The rows of each matrix lie in a flat space through zero, up to rounding. After each matrix: how many dimensions does the smallest such space have?

[[-25 -19 -20  40   5  50  42 -24  29 -29 -39   4  31 -10  13]
 [-19 -12  27   7 -40   2 -47 -13   4  -5   1  31 -14  17 -38]
 [-20  27  95   9 -55   1 -13 -22   2 -33  21   6 -16   7  32]
 [ 40   7   9  12  11 -32 -27 -26 -31  32   7   6   5 -29   0]
 [  5 -40 -55  11  56 -15  32  22   1  12 -13   0  47  -8  28]
 [ 50   2   1 -32 -15  -7 -44 -11 -14  25  11  -8  -1  -3 -20]
 [ 42 -47 -13 -27  32 -44  -9  28 -12  21  19  -5  61   4  52]
 [-24 -13 -22 -26  22 -11  28  47  21 -20  16 -17  14  22  42]
 [ 29   4   2 -31   1 -14 -12  21 -21  26  11  -7 -15  10 -24]
 [-29  -5 -33  32  12  25  21 -20  26 -22 -22   3  13 -14   8]
 [-39   1  21   7 -13  11  19  16  11 -22  -1   8 -15  20  -2]
 [  4  31   6   6   0  -8  -5 -17  -7   3   8  -9 -21 -18   3]
 [ 31 -14 -16   5  47  -1  61  14 -15  13 -15 -21  42 -16  44]
 [-10  17   7 -29  -8  -3   4  22  10 -14  20 -18 -16  15  15]
 [ 13 -38  32   0  28 -20  52  42 -24   8  -2   3  44  15  46]]

7

[[   6   17    7    9   12    6   -5    3    5    2  -10    9    8   -1
    -4]
 [  17    1   38    2    7  -19  -17  -14   -4   15   42   17    1    2
    31]
 [   7   38  -19    1    2   13  -18   10   25   21  -57   -8    8   14
   -23]
 [   9    2    1  -13  -13  -15  -18   -8    9   25    2  -10   -6   14
    11]
 [  12    7    2  -13  -13  -16  -23   -8   13   31   -1   -9   -5   17
    12]
 [   6  -19   13  -15  -16  -25  -11  -15   -4   17   37   -5  -11    8
    27]
 [  -5  -17  -18  -18  -23  -11   -2   -5    2   11   -1  -21  -12   10
     2]
 [   3  -14   10   -8   -8  -15   -5  -10   -5    8   26   -1   -7    3
    18]
 [   5   -4   25    9   13   -4    2   -5  -10   -8   30   18    3   -9
    15]
 [   2   15   21   25   31   17   11    8   -8  -24    4   27   15  -17
    -6]
 [ -10   42  -57    2   -1   37   -1   26   30    4 -104  -23   10   11
   -58]
 [   9   17   -8  -10   -9   -5  -21   -1   18   27  -23  -11   -1   16
    -1]
 [   8    1    8   -6   -5  -11  -12   -7    3   15   10   -1   -3    7
    12]
 [  -1    2   14   14   17    8   10    3   -9  -17   11   16    7  -12
     0]
 [  -4   31  -23   11   12   27    2   18   15   -6  -58   -1   12    0
   -34]]

3

[[  0  31   4 -32  17 -16  -4 -36  36  23  -6  -3 -13   7 -29]
 [ 31 -41  -6  13   9   4  -5 -14  14 -11 -28   8 -10  -4 -31]
 [  4  -6  20  27  18 -33 -24  -5 -12 -17 -62 -19 -32  -5 -29]
 [-32  13  27  27 -39 -31  -2 -33  -1 -14  -5 -27 -26  11 -11]
 [ 17   9  18 -39  31  15 -30  15  62 -17   7  41  11  -1 -23]
 [-16   4 -33 -31  15  -2 -22 -21 -13   5  12  50  44 -17  36]
 [ -4  -5 -24  -2 -30 -22  59 -52  48  15  27 -19  17  31  -2]
 [-36 -14  -5 -33  15 -21 -52  91 -52   2   9  29 -36  10 -22]
 [ 36  14 -12  -1  62 -13  48 -52 110 -17 -55 -12  58 -14 -17]
 [ 23 -11 -17 -14 -17   5  15   2 -17  27  35   7   2  30  28]
 [ -6 -28 -62  -5   7  12  27   9 -55  35   8   2  17 -15  19]
 [ -3   8 -19 -27  41  50 -19  29 -12   7   2  32  27 -50   4]
 [-13 -10 -32 -26  11  44  17 -36  58   2  17  27  34 -41 -36]
 [  7  -4  -5  11  -1 -17  31  10 -14  30 -15 -50 -41  21 -30]
 [-29 -31 -29 -11 -23  36  -2 -22 -17  28  19   4 -36 -30 -63]]

9

[[ -4  15  -1  -6   7  14 -24   6  -8  23 -11  17   2   4 -15]
 [ 15 -52  24   5   8 -43  32  -2  -6   7  21 -21 -17  11  49]
 [ -1  24 -27  10   2  21   5  -7   8 -14 -17  10   3 -12 -34]
 [ -6   5  10 -52 -39   2  12  -3 -26 -21  49  18  27  -6   1]
 [  7   8   2 -39 -33  -5  19  10  -3 -15  13  19  25   1   5]
 [ 14 -43  21   2  -5 -12  33  -7  -3 -16  11 -21  -7  -9  25]
 [-24  32   5  12  19  33 -71   5  -1  28  -1  15  -6  12 -29]
 [  6  -2  -7  -3  10  -7   5   1 -10  19 -10   6  -4   4  -1]
 [ -8  -6   8 -26  -3  -3  -1 -10 -43  22  33  11   6  -9   1]
 [ 23   7 -14 -21 -15 -16  28  19  22 -20 -13  17   7  27   4]
 [-11  21 -17  49  13  11  -1 -10  33 -13  -8   4  -2 -22 -17]
 [ 17 -21  10  18  19 -21  15   6  11  17   4  19 -13  15  16]
 [  2 -17   3  27  25  -7  -6  -4   6   7  -2 -13 -24  12   5]
 [  4  11 -12  -6   1  -9  12   4  -9  27 -22  15  12 -10   0]
 [-15  49 -34   1   5  25 -29  -1   1   4 -17  16   5   0 -44]]

8

[[-59 -17  13  37 -23  -6 -23 -22  -7  16  43 -11  -7 -33 -23]
 [-17 -72 -21  21   2  11 -36  20 -24   9   7 -57  21 -38  -9]
 [ 13 -21 -52  -6 -38  -5 -35   7  -6  26  -1 -11 -49   7  -9]
 [ 37  21  -6 -22  12   5  16  21   7 -16 -21   4  43  12  17]
 [-23   2 -38  12 -81 -24 -36  -8  -1  30  29 -15   0 -14 -21]
 [ -6  11  -5   5 -24 -53   1  -2  15  -5  23  -7  24  -9   0]
 [-23 -36 -35  16 -36   1 -62   1  -4  41   7  -8 -47 -26 -19]
 [-22  20   7  21  -8  -2   1  -2   1  -8  35   0  33 -10  -3]
 [ -7 -24  -6   7  -1  15  -4   1 -16   2   5 -22   2  -6  -6]
 [ 16   9  26 -16  30  -5  41  -8   2 -21 -12   8   3  16   9]
 [ 43   7  -1 -21  29  23   7  35   5 -12 -70   3  16  30  31]
 [-11 -57 -11   4 -15  -7  -8   0 -22   8   3 -50  13 -25 -13]
 [ -7  21 -49  43   0  24 -47  33   2   3  16  13 -93  49  16]
 [-33 -38   7  12 -14  -9 -26 -10  -6  16  30 -25  49 -64 -22]
 [-23  -9  -9  17 -21   0 -19  -3  -6   9  31 -13  16 -22 -12]]

8

[[ -40  -51   41  -59   71   33   -4  -16  -42    6  -81  -33   42   12
    -6]
 [ -51    1   17  -13   10    1  -40   12   -2  -45  -57   -4    4  -23
     7]
 [  41   17  -58  -19  -24   63  -27  -30   17   52   13   10  -49  -24
    17]
 [ -59  -13  -19   12   -9   30  -18  -17   -5   13  -16    0   -9  -26
     0]
 [  71   10  -24   -9    0    3  -51  -20   -3   40   25   26  -40  -13
     5]
 [  33    1   63   30    3  -77  -50   30    4  -68    0    6    9  -64
    19]
 [  -4  -40  -27  -18  -51  -50  -43   15  -12  -14   -5   26  -81 -110
     4]
 [ -16   12  -30  -17  -20   30   15    9   27   11   -1  -10    6   17
     6]
 [ -42   -2   17   -5   -3    4  -12   27   28  -29  -27  -25   43  -15
    17]
 [   6  -45   52   13   40  -68  -14   11  -29   11   17    0   48   11
   -18]
 [ -81  -57   13  -16   25    0   -5   -1  -27   17  -37  -17   34   -4
   -16]
 [ -33   -4   10    0   26    6   26  -10  -25    0  -17   -2   14   46
   -21]
 [  42    4  -49   -9  -40    9  -81    6   43   48   34   14  -23  -54
    27]
 [  12  -23  -24  -26  -13  -64 -110   17  -15   11   -4   46  -54  -50
    -7]
 [  -6    7   17    0    5   19    4    6   17  -18  -16  -21   27   -7
    16]]

8

[[  8  16  -4  11  37  11  10  19  -9  -3   8   2   3  19  15]
 [ 16  31 -22 -39  42  38  21   9   9   7   4  27   6   1  -3]
 [ -4 -22 -20  11   0  24  -7 -12  -3  12  -7 -19  42  10  -5]
 [ 11 -39  11  37   1 -50 -22  18 -14 -29  -8  -8 -43  15  45]
 [ 37  42   0   1   9  19  17  34  27 -11  13   9   6  -1   2]
 [ 11  38  24 -50  19  -2  -9   2 -16  -4 -53  21  -7  19  23]
 [ 10  21  -7 -22  17  -9 -13   1  -6 -11 -11  14 -36 -22  14]
 [ 19   9 -12  18  34   2   1  20  31 -20  -1   0  32   7 -19]
 [ -9   9  -3 -14  27 -16  -6  31 -30 -23  -8  15 -11   6  -1]
 [ -3   7  12 -29 -11  -4 -11 -20 -23 -33 -32   2 -22  16  31]
 [  8   4  -7  -8  13 -53 -11  -1  -8 -32 -29  10 -70 -11  44]
 [  2  27 -19  -8   9  21  14   0  15   2  10  -7  -4 -17  -9]
 [  3   6  42 -43   6  -7 -36  32 -11 -22 -70  -4  12  29   0]
 [ 19   1  10  15  -1  19 -22   7   6  16 -11 -17  29   2   3]
 [ 15  -3  -5  45   2  23  14 -19  -1  31  44  -9   0   3  30]]

12

[[-13  49 -24  21 -10 -42   0 -61  82 -40 -34 -24  43  -7 -48]
 [ 49  10  18 -50   1 -35  14 -61 -21  88  -4  14  77 -39  18]
 [-24  18  -5 -23  44   6  44 -14  29 -14 -16 -49   5 -28  32]
 [ 21 -50 -23   7 -19 -17 -13  19 -17 -86  32 -27 -15   6  50]
 [-10   1  44 -19  40  15  33 -19  33 -58 -35   9  29 -65  -7]
 [-42 -35   6 -17  15 -26  77   2 -31 -45   7 -47 -11 -25  27]
 [  0  14  44 -13  33  77  23 -36  55  16 -59  -2 -31  41 -57]
 [-61 -61 -14  19 -19   2 -36  16 -78 -46  57  67 -32   6  49]
 [ 82 -21  29 -17  33 -31  55 -78  21   8 -29 -34  56  34  -3]
 [-40  88 -14 -86 -58 -45  16 -46   8  15  -3   0  72 -53 -10]
 [-34  -4 -16  32 -35   7 -59  57 -29  -3  10  51 -93 -20   2]
 [-24  14 -49 -27   9 -47  -2  67 -34   0  51  23  76 -97  42]
 [ 43  77   5 -15  29 -11 -31 -32  56  72 -93  76 101 -37  36]
 [ -7 -39 -28   6 -65 -25  41   6  34 -53 -20 -97 -37 -11 -70]
 [-48  18  32  50  -7  27 -57  49  -3 -10   2  42  36 -70   7]]

13

[[ 76  15   5 -24  16 -15  59  -8  21  45  -2  19  22  -6   7]
 [ 15  49   7  22  20 -17  -3  16   7 -15 -40  -6   9   7  -2]
 [  5   7  42  53 -43  24 -10  -7 -13 -36  14 -12  17   2   4]
 [-24  22  53  94 -48  31 -26 -19 -12 -75   8 -16  24   7  11]
 [ 16  20 -43 -48  75 -32  35  -4  21  34 -37  25  -2   2  -8]
 [-15 -17  24  31 -32  29 -12 -15 -21 -32  23  -6   8   2  -5]
 [ 59  -3 -10 -26  35 -12  84 -49  37  46  13  44  30  -9  19]
 [ -8  16  -7 -19  -4 -15 -49  62 -18   5 -29 -33 -29   4 -19]
 [ 21   7 -13 -12  21 -21  37 -18  36  30   0  20   9  -7  25]
 [ 45 -15 -36 -75  34 -32  46   5  30  79   3  21  -8 -12  10]
 [ -2 -40  14   8 -37  23  13 -29   0   3  48   7   7  -8  15]
 [ 19  -6 -12 -16  25  -6  44 -33  20  21   7  27  14  -4  10]
 [ 22   9  17  24  -2   8  30 -29   9  -8   7  14  24   0   9]
 [ -6   7   2   7   2   2  -9   4  -7 -12  -8  -4   0   4  -7]
 [  7  -2   4  11  -8  -5  19 -19  25  10  15  10   9  -7  27]]

5

[[ -35   29  -26    6  -14   12    8    0   -5   11  -15   11  -41   26
    -9]
 [  29  -60   23   10   13  -17  -19   27   24   -4   -9    8   36    2
    14]
 [ -26   23  -77   -9    0   12  -25   37    4   27   -1  -38  -60   31
    -6]
 [   6   10   -9  -13   10   -8  -26   16   -6    7   25  -38    1  -28
     9]
 [ -14   13    0   10    0    6   -1   -1    5    8   -6    4  -22   18
   -16]
 [  12  -17   12   -8    6  -19  -22   21   -5   -1   14  -15   26  -37
    27]
 [   8  -19  -25  -26   -1  -22  -27   40  -15    2   17  -30   26  -50
    54]
 [   0   27   37   16   -1   21   40  -59    3  -13   -6   30   -7   27
   -48]
 [  -5   24    4   -6    5   -5  -15    3  -11    7   20  -24   -6  -25
     1]
 [  11   -4   27    7    8   -1    2  -13    7   -4    4    4   10    0
   -14]
 [ -15   -9   -1   25   -6   14   17   -6   20    4  -34   37  -25   58
   -27]
 [  11    8  -38  -38    4  -15  -30   30  -24    4   37  -58   15  -60
    43]
 [ -41   36  -60    1  -22   26   26   -7   -6   10  -25   15  -58   50
   -14]
 [  26    2   31  -28   18  -37  -50   27  -25    0   58  -60   50 -106
    47]
 [  -9   14   -6    9  -16   27   54  -48    1  -14  -27   43  -14   47
   -31]]

5

[[ 43  28 -23  -6 -17  45 -47 -19  29 -25  32 -48 -14  14  45]
 [ 28 -86   6  27  44  -5 109  86 -17  66  -6 -75  49 -50 -89]
 [-23   6 -43 -19   5 -14  78 -11  14 -36   5 -19  -8 -48 -79]
 [ -6  27 -19  53  96 -27  -4  49 -26  21 -13 -31 -51 -45 -42]
 [-17  44   5  96  13  15  -6  76 -28  -1 -12  66 -10  41  92]
 [ 45  -5 -14 -27  15  -9  45   6 -21  28  14 -74  24 -88 -64]
 [-47 109  78  -4  -6  45 -48  16  46  36  43 -42 -32 -20  25]
 [-19  86 -11  49  76   6  16  66   9  14  -6  10  14  13 -13]
 [ 29 -17  14 -26 -28 -21  46   9 -20  25  -6 -64 -12 -49 -19]
 [-25  66 -36  21  -1  28  36  14  25 -50  47  -9   7 -42 -24]
 [ 32  -6   5 -13 -12  14  43  -6  -6  47 -20 -45  17 -27 -27]
 [-48 -75 -19 -31  66 -74 -42  10 -64  -9 -45  70 -66   0 -20]
 [-14  49  -8 -51 -10  24 -32  14 -12   7  17 -66  23 -13 -50]
 [ 14 -50 -48 -45  41 -88 -20  13 -49 -42 -27   0 -13  18 -37]
 [ 45 -89 -79 -42  92 -64  25 -13 -19 -24 -27 -20 -50 -37 -67]]

12

[[-37  -5 -18  18  29  31   5 -30 -10 -14   3 -20  -9 -53  59]
 [ -5  -2 -46  51 -49  35 -44 -22  11 -16  12 -67 -14  30 -13]
 [-18 -46 -66 -41  19 -17  28 -63  -2   3  -5  -6 -11 -36  65]
 [ 18  51 -41 -35  51   7  -8   4   4 -59  12  64  -4   3  17]
 [ 29 -49  19  51 -34  -6 -20  -1  21  38 -13 -77   4 -15  22]
 [ 31  35 -17   7  -6 -26   0  34 -41 -57  29  10 -32  11 -41]
 [  5 -44  28  -8 -20   0   6   6   8  25  24  -5 -11  -9  11]
 [-30 -22 -63   4  -1  34   6 -87   3 -15  21 -13 -36 -10 -37]
 [-10  11  -2   4  21 -41   8   3 -11  44   8  30  41 -26 -23]
 [-14 -16   3 -59  38 -57  25 -15  44  46  13  -3   8  12 -10]
 [  3  12  -5  12 -13  29  24  21   8  13 -39  -3   8   8 -30]
 [-20 -67  -6  64 -77  10  -5 -13  30  -3  -3 -84 -36  26  10]
 [ -9 -14 -11  -4   4 -32 -11 -36  41   8   8 -36 -23  -3 -16]
 [-53  30 -36   3 -15  11  -9 -10 -26  12   8  26  -3 -91   2]
 [ 59 -13  65  17  22 -41  11 -37 -23 -10 -30  10 -16   2 -76]]

13

[[-16  22  25   7   3  11  37  25  30 -31   4   9 -15 -28 -33]
 [ 22  -1  -1  10  -9 -19 -24 -35 -28   9 -18  14  12   5  28]
 [ 25  -1  31  30  24  -8  -3 -29 -24   7  -2  -2  11   4 -15]
 [  7  10  30  63  37 -20 -33 -36 -57   7 -33  10  38  20   9]
 [  3  -9  24  37  85  -7  -1 -48   3  21  14 -28  21  10 -51]
 [ 11 -19  -8 -20  -7  67 -39 -11   7  19 -14 -10  22   9  -8]
 [ 37 -24  -3 -33  -1 -39  57   0  12  14  63 -29 -55 -16  -8]
 [ 25 -35 -29 -36 -48 -11   0   2 -40  62 -14 -10   2  26  32]
 [ 30 -28 -24 -57   3   7  12 -40  77  30  39 -16 -21  -2 -47]
 [-31   9   7   7  21  19  14  62  30  14   3  23 -55 -12  -9]
 [  4 -18  -2 -33  14 -14  63 -14  39   3  46 -51   5  -5 -65]
 [  9  14  -2  10 -28 -10 -29 -10 -16  23 -51  59 -15 -10  46]
 [-15  12  11  38  21  22 -55   2 -21 -55   5 -15  51  37   1]
 [-28   5   4  20  10   9 -16  26  -2 -12  -5 -10  37  41 -26]
 [-33  28 -15   9 -51  -8  -8  32 -47  -9 -65  46   1 -26  77]]

9

[[ 26   7   7   1  -9  -8 -10  12  -3 -11 -28  18   6  -3 -39]
 [  7  14  -1   2   3 -10 -22   7  11   3 -24   7   5 -10   8]
 [  7  -1   2   1  -4  -1   4   1  -5  -6  -3   5   1   0 -18]
 [  1   2   1  -3   9   7  -4   2   4   1  -4  -2   4   3  22]
 [ -9   3  -4   9  31  18  21 -16   9 -33 -13   3  21 -11  54]
 [ -8 -10  -1   7  18  20  36 -18  -5 -33   6   1  13  -2  21]
 [-10 -22   4  -4  21  36  44 -16 -12 -23  26 -11  10  18  36]
 [ 12   7   1   2 -16 -18 -16   9  -1   6 -13   9  -5  -6 -39]
 [ -3  11  -5   4   9  -5 -12  -1  12  -1 -15   2   5 -11  23]
 [-11   3  -6   1 -33 -33 -23   6  -1  37  20  -7 -27  -6 -48]
 [-28 -24  -3  -4 -13   6  26 -13 -15  20  60 -25 -22  16  -7]
 [ 18   7   5  -2   3   1 -11   9   2  -7 -25  11   9  -1  -5]
 [  6   5   1   4  21  13  10  -5   5 -27 -22   9  19  -6  28]
 [ -3 -10   0   3 -11  -2  18  -6 -11  -6  16  -1  -6   2 -30]
 [-39   8 -18  22  54  21  36 -39  23 -48  -7  -5  28 -30 110]]

4
